All groups share one centre, and each spreads out both ways along 9 directions, with some noise.
In the rows, 128 means zero.
Known rows, each followed by its group:
[167 148  78 151 106  88  97 144  60 161 137  71 122  89] -> (4)
[108 163  82 112 124  91 128 201 178 105 107 127 152  91] -> (1)
[136 157  95 124 122 125 114 145 120 137  73 103 143 119] -> (2)
[162 106 145 122 143 140 139  87 119 133 135 106 110 143] -> (0)
[153 164 129 142 143 161 116 118 142 124 129 164 154  94] -> (4)
[100 101 147 103 122 107 152 172 195 132 128 135 135 116] -> (1)
[179  81 150  92 165 123 102  69 145 125 135 118  95 141] -> (2)
[154 139 106 146  78 130 149 141 136 139 135  96 146 100] -> (4)
[114  69 127 125  87 116 183 103 155 118 129  42 125 143] -> (1)
[136 172  75  88 121 131 113  96 169  51  61  77  84 214] -> (0)
[116 159  97 147  87 143 194 113 159  69 164 100 119 160] -> (1)
[145 169 104 164 158 130 127  94 151  69 163 124 144 103] -> (1)
[106 122 191 142 169 125 158 109 161 159  99  85  90 109] -> (2)
[123  97  83 127 117  99 113 138 116 116 129 102 154  89] -> (2)
[134 152 171 157 143 148 142 118  88 162 138 132 106 148] -> (3)
[127 151 133 130 157 183 132  98  60 132  84 153 122 161] -> (3)
[ 98 113 171 148 154 118 126 128 170 152 110 117 160  93] -> (3)
[ 86  74 156 118 155  86 106 123 132 151 113  99 106 125] -> (2)
[166 107 121  99 130  88 108 114 126 139 125  65 100 171] -> (4)
[163 121 170 130 143 154 111 113 123 171 124 149 130 125] -> (4)
[159 129 136 112  98  95 100 171  80 212  94  71 112 174] -> (0)
[177 152 160 145 132 149 116  69  91 152 147 115  64 149] -> (3)
[125 114 119 103 100 118 149 173 193 129 101 110 175 137] -> (3)
[146 159 110 127 144 142 131 125  91 121 115 130 124 155] -> (3)
[123 149 161 151 157 134 131 128 125 153 113 115 134 129] -> (1)
[161 142 114 135 142 110 109 133 131 117 152 124 148 138] -> (4)
[150 142  86 128  81 108 154 171 109 145 120  73 147 146] -> (4)
[143 155 135 115 149 106 119 141 154 130 116 104 112 166] -> (2)
[149 102 123 105 146 130  93 133 112 138 107 140 176 161] -> (4)
[111 141 129 114 140 135  76  83 154 100  67 127 101 140] -> (0)
[150 131 125 139  93 134 121 124 154 134 119 123 171 103] -> (3)
[170 144  94 121 123 132 170 127 114 122 119  65 130 172] -> (0)
[155 115 151 134 127 165 128  79 119 127 136 132 144 148] -> (1)
[ 97 152 120 108 103 154 135 173 114 162  43 138 139 141] -> (1)
[167 168  96 152 139 112 148 113 109 114 158  80 103 129] -> (0)
[175 129 135  99 169 135  94 124 195 109 130 179 172 118] -> (2)
[100 167 133 151 167 106 128 149 135 139 110 104 112 105] -> (4)
[113 162  74 145 170 105  98 118 105  73 118 102 144 146] -> (4)
[173 107 128 122 132 185 162  97 149  95 158 170 198 137] -> (0)
[101 173  84 166 135 157 159  95 144  62 103 102 167 112] -> (1)
[104 202 179 159 162 148 117 124  97 193  34  84  84 141] -> (2)
[137 112 128 119 140 131  98  74 109 131  71  82  98 119] -> (3)
[146 119 131 139 118 141 134 102  98 127 147 118 133 151] -> (2)
[120 153 121 116 124 177 142 154  82 145  73 147 181 209] -> (4)
[144 124 124 125  84 107 137 177 165 133 171 138 160 138] -> (0)
[140 100 158 127 151 147 109 100 145 118 140 158 186 173] -> (4)
[130 108 118 129 125  79 146 147 167 129 137  62 144 117] -> (1)
[105 149 140 150 138 147 111 117 163 102 125 169 155 110] -> (0)
[135 159 163 160 173 114 114 141 123 167 122 110 145 111] -> (1)
[ 95 100 139 136 128 103 131 139 149 148 110 103 130  67] -> (0)
[121 131 113 134 122 150 151 106 122 120  84  83 169 177] -> (3)
[138 173 140 136 183 148 105 106 151 147  44 112 116  53] -> (2)
[150 126 139 119 133 132 123 132 114 150 122 131 115 140] -> (3)
[166 117 128 123 105 133 106 131 105 163 117 125 149 124] -> (3)
[139 136 115 133 141 153 163  96 104 123  95  80 123 139] -> (0)
[121 126 148 161 168 185 174 115 113 142 105 141 198  92] -> (0)
[141 149 133 138 154 104 132 127 164 109 162 107 124 126] -> (1)
[180 151 162 121 121 154 130 134 112 168 136 135 140 215] -> (2)
[197  90 128 123 117 152 165  87 125 141 141  98 132  97] -> (2)
[ 99 127 110 121 135 130 124 138 108 141  63 109 140  96] -> (3)

New rows. What belongs after each?
[207 124 162 119 162 143 179  89 185 124 176 112 106 108] -> (2)
[185 164 125 126 129 174 122  97  95 126 115 142 114 165] -> (4)
[128 155 137 181 150 161 135 111  98 152 104 109 216 119] -> (1)
[116 101 134 133 136 149 141  88 174  93 112 120 177 118] -> (1)
[127 202 154 173 130 140 175 153 141 153 151 122 102  96] -> (4)
[149 123 129 126 121  94 121 137 108 159 138  95  97 111] -> (1)
[ 74 118 132 129 162  92  61  92 103 104 114 116  97 174] -> (2)
[ 92 145 117 153 122 148 167 142 158 119  78  95 211 132] -> (1)
[ 84 132 142  89 146 115 158 143 170 125  66 106  37 124] -> (3)
[109  67 160  97 140 130  87 116 137 143  95 153 165 159] -> (2)
[192 192 130 124 170 149  62 129 107 128 144 207 134 141] -> (1)
[208 238  92 155 128 161 113 164 115 139 128 151 175 124] -> (2)
[188 161  99 133 116 109 127 183 128 167 127 108 160  87] -> (2)
[153 174 189 166 141 221 143  56 123 145 114 174 102 103] -> (4)
[109 190  92 148 130 129 101 142 114 105 102 136 162 144] -> (2)
[197 170  53 135 120 146 175 128 172  67 150 111 169  66] -> (2)
[191 193 139 150 144 167 163 131 148 150 112 124 147  91] -> (2)
[ 88 145 110 132 124 125 127 165 129 146  72 124 155  80] -> (1)
[175 146 102 137 134 164 166  81 150  84 139 113 134  96] -> (2)
[127 118 143 126 141 140 136  96 123 139  83 100 119 123] -> (2)
[171 132 121 140 190 118  46  98  65 134 154 155 154 142] -> (4)
[173 211 124 135 109 153 162 139 132 148 113 115  59 114] -> (4)
[151 119 127 138  94 113 133 167 121 177 136 104 160 108] -> (4)
[ 97  95 151 123 116 137 162 125 180 117 105 107 180 158] -> (4)
[ 72 111 155 143 107 128 145 139 140 159  82 100 131 105] -> (0)
[183 162  96 164 145 108 105 126 112 114 173 104 194 138] -> (3)
[126 126 140 130 140 117 115  93 150 128  98  91  99 105] -> (3)
[111 171 146 178 137 141  95 106 117 127 139 154 125  91] -> (0)
[191 156  84 109 141 150 107  95 113  86 130 128 137 187] -> (3)
[ 89 130 131 116 137 109  65 130  91 148  61 110 118 185] -> (2)
[216 157  57 105 133 101 128 137  49 163  87  22 104 190] -> (0)
[157 197 143 161 114 163 159 147 122 167 121 149 110  72] -> (4)
[145 112 168 148 157 130 116  69 112 119 192 137 105 152] -> (2)
[138 110 137  82  97 138 127 171 157 145 120 176 134 145] -> (1)
[102 129  86 121 148 120 102 132 131 106  70 117 171  98] -> (4)
[131 127  88 131  73 135 139 115 102 105 148 131  95 103] -> (1)
[101 150 149 155 194 131  89 126  95 151  99 148 134  81] -> (4)
[197 138  68 129  84 157 110  76 109  94 127 120 160 118] -> (4)
[159 187 109 148 128 109  75 168  25 206  96 117  83  98] -> (1)
[145 142  61 143 104 104 113 148  91 121 143 114 168  95] -> (2)
[156 150 125 129 159 136 103 114 145 128 104 137 144  79] -> (2)
[172 109 154 133 144 146 121 103  45 209  88  85 118 143] -> (0)
[160 115 121 143 130  69 136 158 171 126 203  93 170 103] -> (1)
[109 119 155 143 101 144 129 129 124 159 123 143 153 116] -> (0)
[172 144 136 145 105 150  97  80 141 122 140 130 124 101] -> (3)
[182 116 102 121  57 157 128 121 116 164  83 106 147  68] -> (4)
[129 127 155 113 149 123 113 156 162 167  89 134 157 111] -> (2)
[ 81 173 132 147 150 155 151 156  98 140  79 131 155 160] -> (4)
[122 150 149 127 104 177 178 127 165 123  99 136 153 162] -> (4)
[156 109 116 114 165 138 179 107 131 122 100  77 141 132] -> (0)
[119 172  93 143  94 103 100 177 130 125 113 121 148 117] -> (0)
[168 123  83  90  99 159 123  90 176  83  68 116 143 123] -> (4)
[ 69 182  90 145 165 130 133 140  71 121  47  90 123 151] -> (4)
[123 170 105 149 118 151 151 132 100 137  70  78 152 162] -> (1)
[134 123 146 134 115 181 157  79  95 145  77  99 121 156] -> (2)
[129  79 147 102 153  87  71 129 130 155 119 125 130 122] -> (2)
[215 157 120 110 145 152 171  86 159 126 107  66  82 122] -> (2)
[109 183 106 121 139 160 100  85 131  90  41 111 113 172] -> (0)
[ 82 118 153 130 156 121  85 118 116 148  74 127 133 129] -> (2)
[140 137 161 158  88 169 171  98 145 151 124  98 119 105] -> (4)
[ 77 180 147 162 159  98 158 177 172 156  98  97  91  27] -> (4)
[126 165 106 142 106 168 158 114 189  84 103 136 157  90] -> (4)
[107 179 153 140 179 143 136 151 118 140  97 150 129 145] -> (4)
[147 186 128 152 144 169 131 114 114 103 138 162 157 167] -> (4)
[193 124 149 124 106 170 143 122 108 152 154 134 189 236] -> (3)
[160 136 114 117 136 127 114 107 150 114 123 117 123 125] -> (4)
[136  99 149 135 126 128 143 126 128 144 155 122 146 130] -> (2)
[154 171 118 121 192  90 112 137 143 130 100  75 103 145] -> (0)
[ 90 160 108 156 120 137 168 147 101 137  90  85 158 139] -> (3)
[ 56 175 132 170 153 111  89 163 117 141  90 141 160 107] -> (2)
[151 218 109 148 170 122  98 124 106 118 116 129  76 127] -> (1)
[163 151 101  98 156  99  65 169 151 148  67 123 151  94] -> (2)
[126 175  77 117 132 147 106 106 111  88  84 139  84 112] -> (1)
[165 164 136 127 136 157 140 134 123 122 154 165 139 177] -> (3)
[137 126 103 132 142  93 125 157 170  99 172 136 169  95] -> (2)
[140 206 127 149 134 123 161 179 142 149 130 121  99 104] -> (4)
[100 120 114 151 132  94 162 125 152 125 100  27 138 113] -> (1)
[174 157 125 145 185 127 133 147 142 129 164 142 188 104] -> (0)
[102 156  89 131 156 125 104 153  86 138  62 129 159  99] -> (4)
[137 184 131 143 157 111 132 160 125 149 128 116  94 113] -> (4)
[124 175 165 178 134 151 181 111 110 146 142  85 113 182] -> (1)
[153 147 149 125 110 215 150  88  86 131 106 169 135 201] -> (3)
[120 180 129 161 146 121 149 109 139 109 137  94  80 120] -> (3)
[141 148 131 115 156 128 130 157 127 124 135 140 159 202] -> (4)
